There are 4 ways to turn a row about zero (a turn may also mirror it). The second row of each pair is the first, turned, with some noise. The first 40 pairs use one turn. New pairs use 3 turns, one after the other, and a turn may come again.
Known pairs, each followed by its turns in order:
[ 19.5  11.3   3.9  24.8   5.2   5.0  46.6 -25.4  12.7]
[ 32.9  -9.6   6.1 -18.4  18.9 -22.2  -5.1  38.4  15.1]
Z997

[  5.5 -15.6  19.3 -12.4 -13.6  33.2   6.7 -21.6  20.0]
[ 10.1 -30.1   3.0  -8.8  -8.3  -2.7 -15.7 -25.5 -29.3]
Z557

[-14.0  21.0 -30.5 -23.9  -2.7   1.7   9.1 -14.1  29.1]
[-27.9 -13.2 -14.1 -11.1 -39.3  11.9 -10.9  -1.8  11.6]
Z282

[-19.9  -2.7   3.3  32.8  18.7  -6.8  -4.3 -41.4  18.1]
[ 41.3  -3.6 -21.3   3.9 -15.4  19.8  25.2 -18.0   9.0]
Z557

[ 33.9 -31.6  30.5  30.5 -22.0 -25.3  15.0  -2.0 -12.4]
[ 32.5  19.4  36.1  -5.8  24.6 -31.2 -10.3  33.2  -8.9]
Z282

[ 26.5  33.7 -20.9  11.9 -30.3  -7.7  33.6 -11.6   5.8]
[-59.6  13.4  -3.9   0.4  22.4  -1.6   9.8  -7.6  20.7]
Z11

[ 26.4  -5.8 -13.2 -20.0  16.4  11.1 -21.8  -6.0 -11.9]
[-15.9 -16.9   1.5 -23.2   9.6  -4.5  -8.5 -31.6  -4.4]
Z997

[-13.8  17.2 -10.1 -17.7  -9.1 -16.4  30.6 -27.7 -30.0]
[-17.5  14.6  20.2   2.8   7.0 -41.3  31.4  12.2   2.2]
Z11

[ 17.2   9.5   1.7  15.1 -25.0 -15.1  31.1  -6.2 -31.1]
[ -5.9  14.5  14.9   8.4   8.1 -48.5 -20.2   8.1  11.7]
Z282

[  2.6 -10.5  29.0 -15.9  -9.8   4.7 -17.2 -18.5 -36.7]
[ 35.8  -0.9   9.8 -26.6  24.7 -22.1  10.3   0.7  -0.8]
Z11

[ -3.9 -14.7  31.2  10.7  -0.1  20.5  -6.4  17.7  20.5]
[ 19.8  20.3 -12.2   0.0  17.7  30.2   4.6  17.0  -5.8]
Z282

[ 15.9 -22.9  12.6 -26.7 -10.6  -5.1  10.3 -18.9  13.4]
[  0.2 -26.2   2.9 -28.6 -20.7   1.6 -20.1   0.6 -10.0]
Z557

[-19.5  -3.9  18.3 -14.7   2.8  -0.5  22.9  -9.9  18.0]
[ 12.6  14.8  10.3  13.5 -19.5   1.4  20.9  -2.6  21.3]
Z11

[  2.7  13.8 -46.4 -12.9   0.6  31.3  22.2  10.7 -25.2]
[ 21.4 -30.4  35.0 -20.5 -28.8  11.8  -5.8 -20.2  18.6]
Z997

[ -8.2   2.4  -1.0  -5.1  39.7  17.1 -26.1 -25.0  -2.2]
[  3.5   1.7   8.5   6.3  38.2  -1.1 -14.9 -38.2   0.0]
Z997

[ 13.4  20.4   5.1  -7.1  -1.8  -1.7 -45.1  -8.2   9.7]
[-15.1   2.3 -14.8 -11.3  27.0  30.0   4.3 -15.8 -20.9]
Z997

[ 29.4  -1.1  19.9 -34.6   5.5  34.6 -19.2   4.9   6.1]
[-12.7 -28.1 -39.4 -13.4  10.0   4.1  -2.3 -31.4  17.2]
Z997

[ 15.3  14.0  -5.4 -22.8  -2.9 -20.5 -40.9   0.0  -9.3]
[  1.5 -26.0  -0.7 -22.8  19.8  13.7  19.6  22.0 -26.5]
Z11

[-23.0   5.8  -7.4 -11.2  38.2  13.0  25.2 -17.1  20.4]
[  8.3  -4.5 -38.8 -12.2  19.8  33.7  -8.6 -21.1   0.9]
Z557

[ 16.6 -33.3 -36.1   8.9 -35.4 -11.6   6.3 -18.1 -21.4]
[ 21.2 -11.6  47.8   2.1 -12.1 -18.0 -34.0  -9.4  20.6]
Z282

[-26.7 -11.4  12.1  12.4  60.6   4.5 -25.8  14.0 -10.9]
[-29.1  22.2  23.5  34.8  30.1  -4.2 -19.7 -27.8  25.7]
Z997

[-26.9   0.9   9.3   7.1 -20.9  42.8 -16.4  -2.4  -3.8]
[ -7.6 -15.4  14.2  24.3   8.5  -9.1  13.7 -42.3 -13.5]
Z557

[ 27.7 -39.0 -21.1  15.2  41.1   1.7  -2.0  -9.8  14.3]
[  9.5 -12.9 -38.6  18.5 -11.0  -1.5 -35.7  36.3  15.8]
Z11

[  5.9  -1.7   0.0 -15.4  10.7   9.2   9.9 -26.0  -9.8]
[ 10.6   4.4  -7.3  13.7  13.3 -19.5  13.2  11.3   9.1]
Z11

[ -7.9   0.1  11.3 -13.2  -1.9  26.0 -30.4  -0.6  -2.7]
[ -4.1 -22.3  28.1  14.3  13.0   8.5   3.1 -15.2  -5.2]
Z557

[-12.2   4.7   4.4   9.3  12.3 -14.2 -33.0   5.6 -28.1]
[-21.5  34.5  11.0   0.7   3.8  15.5  -9.8 -18.7  -4.9]
Z997

[ -6.5 -11.1  -5.2   5.7 -10.3 -21.2 -16.8  -2.7   2.7]
[  4.0   7.8  14.5  -9.0 -16.1  -1.0  15.6  -1.0  13.1]
Z557

[ 14.2  35.0   7.3  25.1  23.4  22.0   4.2  -2.5 -14.6]
[ -7.7  28.9 -39.2   1.9  14.2 -10.3  -1.8 -16.1 -20.7]
Z11

[ 10.2  18.6  32.2  -4.8  -0.2   2.1 -13.7  12.7 -24.1]
[-13.6  21.2 -24.5 -14.4  -1.5  19.8 -17.9  -5.5  17.9]
Z997

[-3.8 12.7  4.8 33.3  0.0  9.4 33.9 -0.1 25.4]
[ 19.7  19.1 -34.8   0.1   0.7  -8.1   8.2 -10.0 -32.2]
Z557

[ 14.0   2.7  35.9   2.6   1.8  12.4 -12.1  -0.2  -6.6]
[ 27.2  13.7 -14.0 -18.8  15.4   7.5   2.4 -11.1   1.2]
Z11

[ 24.3  36.8  16.8  -3.9 -28.6 -47.8   0.9 -11.0   0.0]
[  1.0  -6.7 -10.8   5.3 -25.2 -52.6  -7.5  32.7 -25.7]
Z282

[-24.0   4.6 -27.2 -16.3  14.0  21.1  -9.4 -17.2  43.6]
[  2.1 -30.6 -10.6  51.0 -16.6  12.8  21.0  -7.2   1.1]
Z11

[ -0.9 -13.0  19.7  39.4  25.7 -20.8  11.8  -4.4 -18.6]
[  1.5  -5.4  15.9 -16.8  47.2 -21.8  17.5  12.3  -0.3]
Z282

[  9.9  -5.7   0.1 -30.1  -4.9  15.4   7.7  24.2  17.3]
[ -9.7 -37.8 -19.9   7.2 -16.2   1.9   1.9  -3.4   9.3]
Z997

[-15.3  22.4  11.8  -7.0 -11.8 -14.3  25.3   1.9  28.1]
[ -5.7   2.4 -21.2 -32.0   9.5  -2.4  23.7   1.6 -23.9]
Z557

[ -3.6 -11.1  10.2  43.7  32.8  23.5  18.8  15.5  33.4]
[-16.5  10.5  -4.8 -27.3  50.3  38.1  -7.3  20.0  -1.7]
Z282

[ -9.4  -7.3 -14.1  -6.4  17.1  -4.3 -11.2  -5.1 -12.2]
[-2.4  0.1  1.4  4.8  1.3 15.2 -3.3 -3.8 27.3]
Z557

[-25.4 -16.0  36.1  -2.5 -20.4  -0.9  56.1 -16.6  24.8]
[  0.9  37.7  -8.7 -28.3  -7.3  -2.9   6.5  46.3  48.3]
Z282

[-14.3  15.8  -5.6  12.8   9.4   0.1  -8.6 -15.1  -0.1]
[ -5.8 -19.5 -18.8 -10.7   8.2  -5.9  -0.7  -6.9   3.7]
Z282

New pairs, each followed by its turns in order:
[ 15.2 -27.1  17.6   4.8 -15.3  14.0   4.2  -8.0 -20.0]
[-12.2  19.6   0.5   4.5  14.6 -11.1 -31.9 -14.8  -5.6]
Z11 Z11 Z557

[ -8.8  -0.2 -11.1 -24.7  -1.9  -4.9  26.2 -16.0 -48.2]
[-20.0  15.3  -1.1 -48.7 -18.6  -2.4  12.5  11.7 -21.4]
Z997 Z282 Z997

[-6.2 -5.7 -2.7 26.4 -5.5 -8.3  8.0 -3.9  8.9]
[  6.0   0.2  -0.1  -1.4  22.2   5.6 -18.1  -8.8  -4.9]
Z282 Z11 Z11

[ -1.8  -1.6  10.3  -0.1  22.5  -1.3  -7.0 -17.4 -10.8]
[ -1.9 -11.1  18.2  -8.1 -24.5  -7.7  -4.0   2.2   0.4]
Z997 Z11 Z997

[ -8.7 -14.4 -30.2  -3.5 -34.8  25.4  22.6 -23.0  37.9]
[-29.9  -5.1 -18.0  25.4 -41.8   6.9 -10.1  19.9 -38.8]
Z997 Z997 Z997

[ -2.1  -1.9   3.9  27.7   0.8 -14.7   1.0   2.5   5.9]
[-15.5  -0.8  14.8  -8.2   6.0  -4.3 -16.4  -1.6 -15.2]
Z557 Z997 Z557

[-29.1   1.3   6.7  10.9 -13.7   9.9 -15.3 -16.2  -2.8]
[-16.7 -28.5  19.8  11.0  -1.0   2.0   4.0  -6.2  -8.0]
Z282 Z282 Z557

[ 17.9  -3.6  -8.7   7.4 -19.3 -19.5  26.7  26.6   8.2]
[-13.6   5.4  -9.1  24.0 -12.2   2.7   3.6 -39.6 -11.5]
Z282 Z997 Z11

[29.2 -2.7 16.0 -5.9 34.2  1.5 -6.1 10.0 14.1]
[  5.4 -10.1   0.0  33.8 -14.0   1.1  24.7 -12.6  20.3]
Z557 Z997 Z11

[-24.9  -4.3 -29.6  16.4 -13.1  16.1  -3.9 -23.9  -9.6]
[  0.0 -10.4 -40.1 -25.6   6.5 -12.0   0.9 -17.2   0.6]
Z282 Z557 Z997

[ 30.9 -14.5   7.3   9.0   1.6  20.6   6.8  41.7 -14.0]
[ 19.6   9.4  -7.7  29.0 -13.1  29.4 -17.2   7.9 -30.5]
Z11 Z557 Z557

[-14.8   9.7  12.1  -4.4 -32.4 -36.9 -24.7 -11.4 -18.4]
[ 25.3 -29.9  43.8  19.2  -4.3  -6.3  -1.2  -8.0  -8.1]
Z11 Z557 Z11

[-17.4 -13.0   5.3  -2.0  17.2 -14.8  -8.5 -24.3 -24.8]
[-16.1   2.4 -16.8   9.1  -2.3  20.6 -13.7  31.6  -9.7]
Z282 Z11 Z282

[  0.4  37.0  12.5 -12.6 -33.7   5.0  62.4  43.6   3.0]
[ 28.6 -14.5 -11.7 -55.6  27.0  -5.7  20.4 -56.8  -6.1]
Z557 Z997 Z11

[ -3.1  31.6   2.4  49.9   2.5 -33.2   0.3  12.5  33.8]
[-20.9 -17.7 -30.5  10.1  52.5  -9.9   2.8 -34.5  10.5]
Z997 Z557 Z282

[  1.6  23.9  17.2  -8.9  30.0  44.1  12.8 -14.6  -8.3]
[ 26.1   7.7  -7.2  14.1 -28.0 -29.6 -10.3  39.5  -7.0]
Z997 Z997 Z11

[  6.6  11.7 -22.5  12.5   5.2  -1.8  29.1  29.7  31.3]
[ -6.5 -12.2  -0.8  -3.7  17.4  18.3  -3.7   4.8  52.4]
Z997 Z282 Z997

[ -1.7   0.6  17.7  22.9  -3.7   1.0 -29.5 -23.8  -6.2]
[-13.6 -27.6   8.7 -11.4 -17.4 -11.5  16.2  -1.6 -21.1]
Z11 Z282 Z557

[ -5.0 -20.6  31.2 -30.5   1.8  27.6  10.5  24.7   4.4]
[-15.6 -20.6  -1.4  16.7  -6.0 -28.1  13.5 -41.8 -13.1]
Z11 Z282 Z282

[ 42.7 -24.9 -16.1  -1.0   3.9  18.5  -3.1 -19.2 -19.8]
[-17.0  28.9   2.5  29.0   4.2   7.6   2.2  42.6   7.6]
Z282 Z11 Z11

[ 17.8 -23.2 -36.0  -5.9  -0.2  -8.1 -32.8 -14.9  -1.1]
[ 21.0  -2.4   9.2 -28.8   5.0  25.3 -28.4  23.6  -9.3]
Z282 Z11 Z557

[ -2.2  -3.7 -20.0 -35.1 -10.5  -7.3 -23.7  -0.8 -29.6]
[-28.6  -7.7  24.8 -25.5  16.4  -4.7  -5.8  14.1  24.9]
Z282 Z557 Z11

[ -4.1 -36.7  -5.6  -5.5  23.6 -12.7  17.6 -20.0 -15.4]
[11.8  4.0 10.9 35.2 40.4  1.2  0.5  1.4 -4.4]
Z11 Z282 Z282

[  8.3  10.6 -17.3  21.9 -29.4 -29.3  18.5 -17.6 -12.2]
[ 17.0 -18.2   0.3  10.3  41.9 -18.0 -26.6  -5.3  -0.7]
Z11 Z997 Z282

[  6.7   8.1  18.3  26.4 -14.2  -9.8 -25.4  10.6   7.1]
[ 24.8  18.0 -18.4 -18.2  -8.8 -23.9   1.2   0.4   1.3]
Z282 Z282 Z11

[-17.7  -7.8 -18.2  19.4  12.9 -14.0  -2.6 -20.2 -14.1]
[ -2.9  16.1  12.4   2.5 -28.9  -0.1   1.9  10.6 -26.3]
Z11 Z282 Z557

[ 25.1 -12.9  13.1 -15.4  12.4  18.0  -8.0   5.0  -5.2]
[ 10.9 -16.0  21.7 -10.0  20.8   0.5 -16.6   8.9   0.8]
Z282 Z997 Z557

[ -5.7 -11.9  -2.0  -8.2  -7.2  14.0  13.6  21.3  -2.6]
[ 14.1 -15.2  -5.4  19.3  11.3 -10.3   2.8   6.3  -0.4]
Z557 Z997 Z557

[  8.7   7.3  19.4  10.7 -24.1  16.1   8.7   8.6  -4.7]
[ 12.5 -16.0  17.1   4.7  14.3  -4.7  11.3 -17.8  15.6]
Z282 Z282 Z282

[ 13.7   6.4  15.0 -13.1 -12.5  40.5   6.2  25.6 -10.1]
[ 15.1  19.5 -16.5   1.7  -4.5 -19.2   6.8 -27.5 -35.2]
Z557 Z557 Z557

[ -1.5   6.2  -3.6 -19.3 -11.5  48.2 -12.7 -10.7  30.2]
[ 30.2 -25.2  30.6  -4.2  -4.2 -23.9   6.3 -17.3  25.0]
Z282 Z282 Z557

[ -4.6   1.7  10.6  10.0  -8.6  10.3 -25.6   9.5 -16.0]
[-10.0 -22.6   3.6   5.9 -12.0   4.7  -6.1  10.0 -20.8]
Z282 Z11 Z11

[ -2.3   7.7 -14.8  27.3  38.3  27.2 -28.4  -8.4  -8.6]
[-11.7 -18.5  39.3   9.2  17.2  -6.6 -17.7  27.2 -23.9]
Z282 Z11 Z282

[-16.8 -18.0  36.0  14.1  -5.6 -17.1 -33.3  17.9  12.0]
[ 14.8 -28.8  12.5  -0.2   9.6 -46.5  16.2  17.0  -8.7]
Z11 Z282 Z557

[-23.7 -12.5  19.0   9.8   0.5 -18.5   2.7 -20.2 -20.2]
[-22.2  28.9  19.6   2.0 -17.8  14.6   4.9   2.7  11.3]
Z282 Z997 Z557

[ 14.8 -12.0  23.9 -18.3  -6.8  18.0  21.6  -7.0  15.3]
[ 28.8 -15.5 -10.8  -2.4 -25.9 -11.2  -4.1  12.3 -15.3]
Z557 Z282 Z557

[ 18.4  14.9  -0.6 -19.8  16.4 -20.2 -19.8 -29.1  25.3]
[ -2.3  -4.5  14.7  31.6  -7.7 -25.9  15.9  -8.0 -36.1]
Z557 Z997 Z997

[-14.6  -3.8 -42.4  -6.7   2.2  33.7   3.4  15.2   7.8]
[-41.2   5.3   4.7  -1.5 -15.4   9.8   0.9  38.1  -2.4]
Z997 Z997 Z11

[-10.1  31.9 -15.2  -9.6  -5.6  31.0 -14.5 -11.3 -21.0]
[-12.7  -7.9 -12.0   3.7  12.2  22.8  12.3  23.2  39.0]
Z282 Z557 Z11

[-50.6 -15.0  31.7   2.7 -16.8  -9.6  14.5  11.5  22.6]
[ -7.9 -15.3  -0.9  36.9 -33.0 -11.1 -24.8   2.1 -39.0]
Z11 Z282 Z282

[-35.6  -9.1  -1.3   8.1   2.8  -7.6  48.3  16.6 -17.3]
[  0.0 -12.5  21.7  43.4  26.2   1.9  -5.4 -11.3 -31.9]
Z997 Z282 Z282

[ 34.7  20.8 -23.1  -0.5   8.7  -8.7  -6.7  14.0  11.1]
[  1.0 -23.6   3.9  18.4  -4.7   6.9  13.2 -37.3  -1.4]
Z997 Z557 Z557

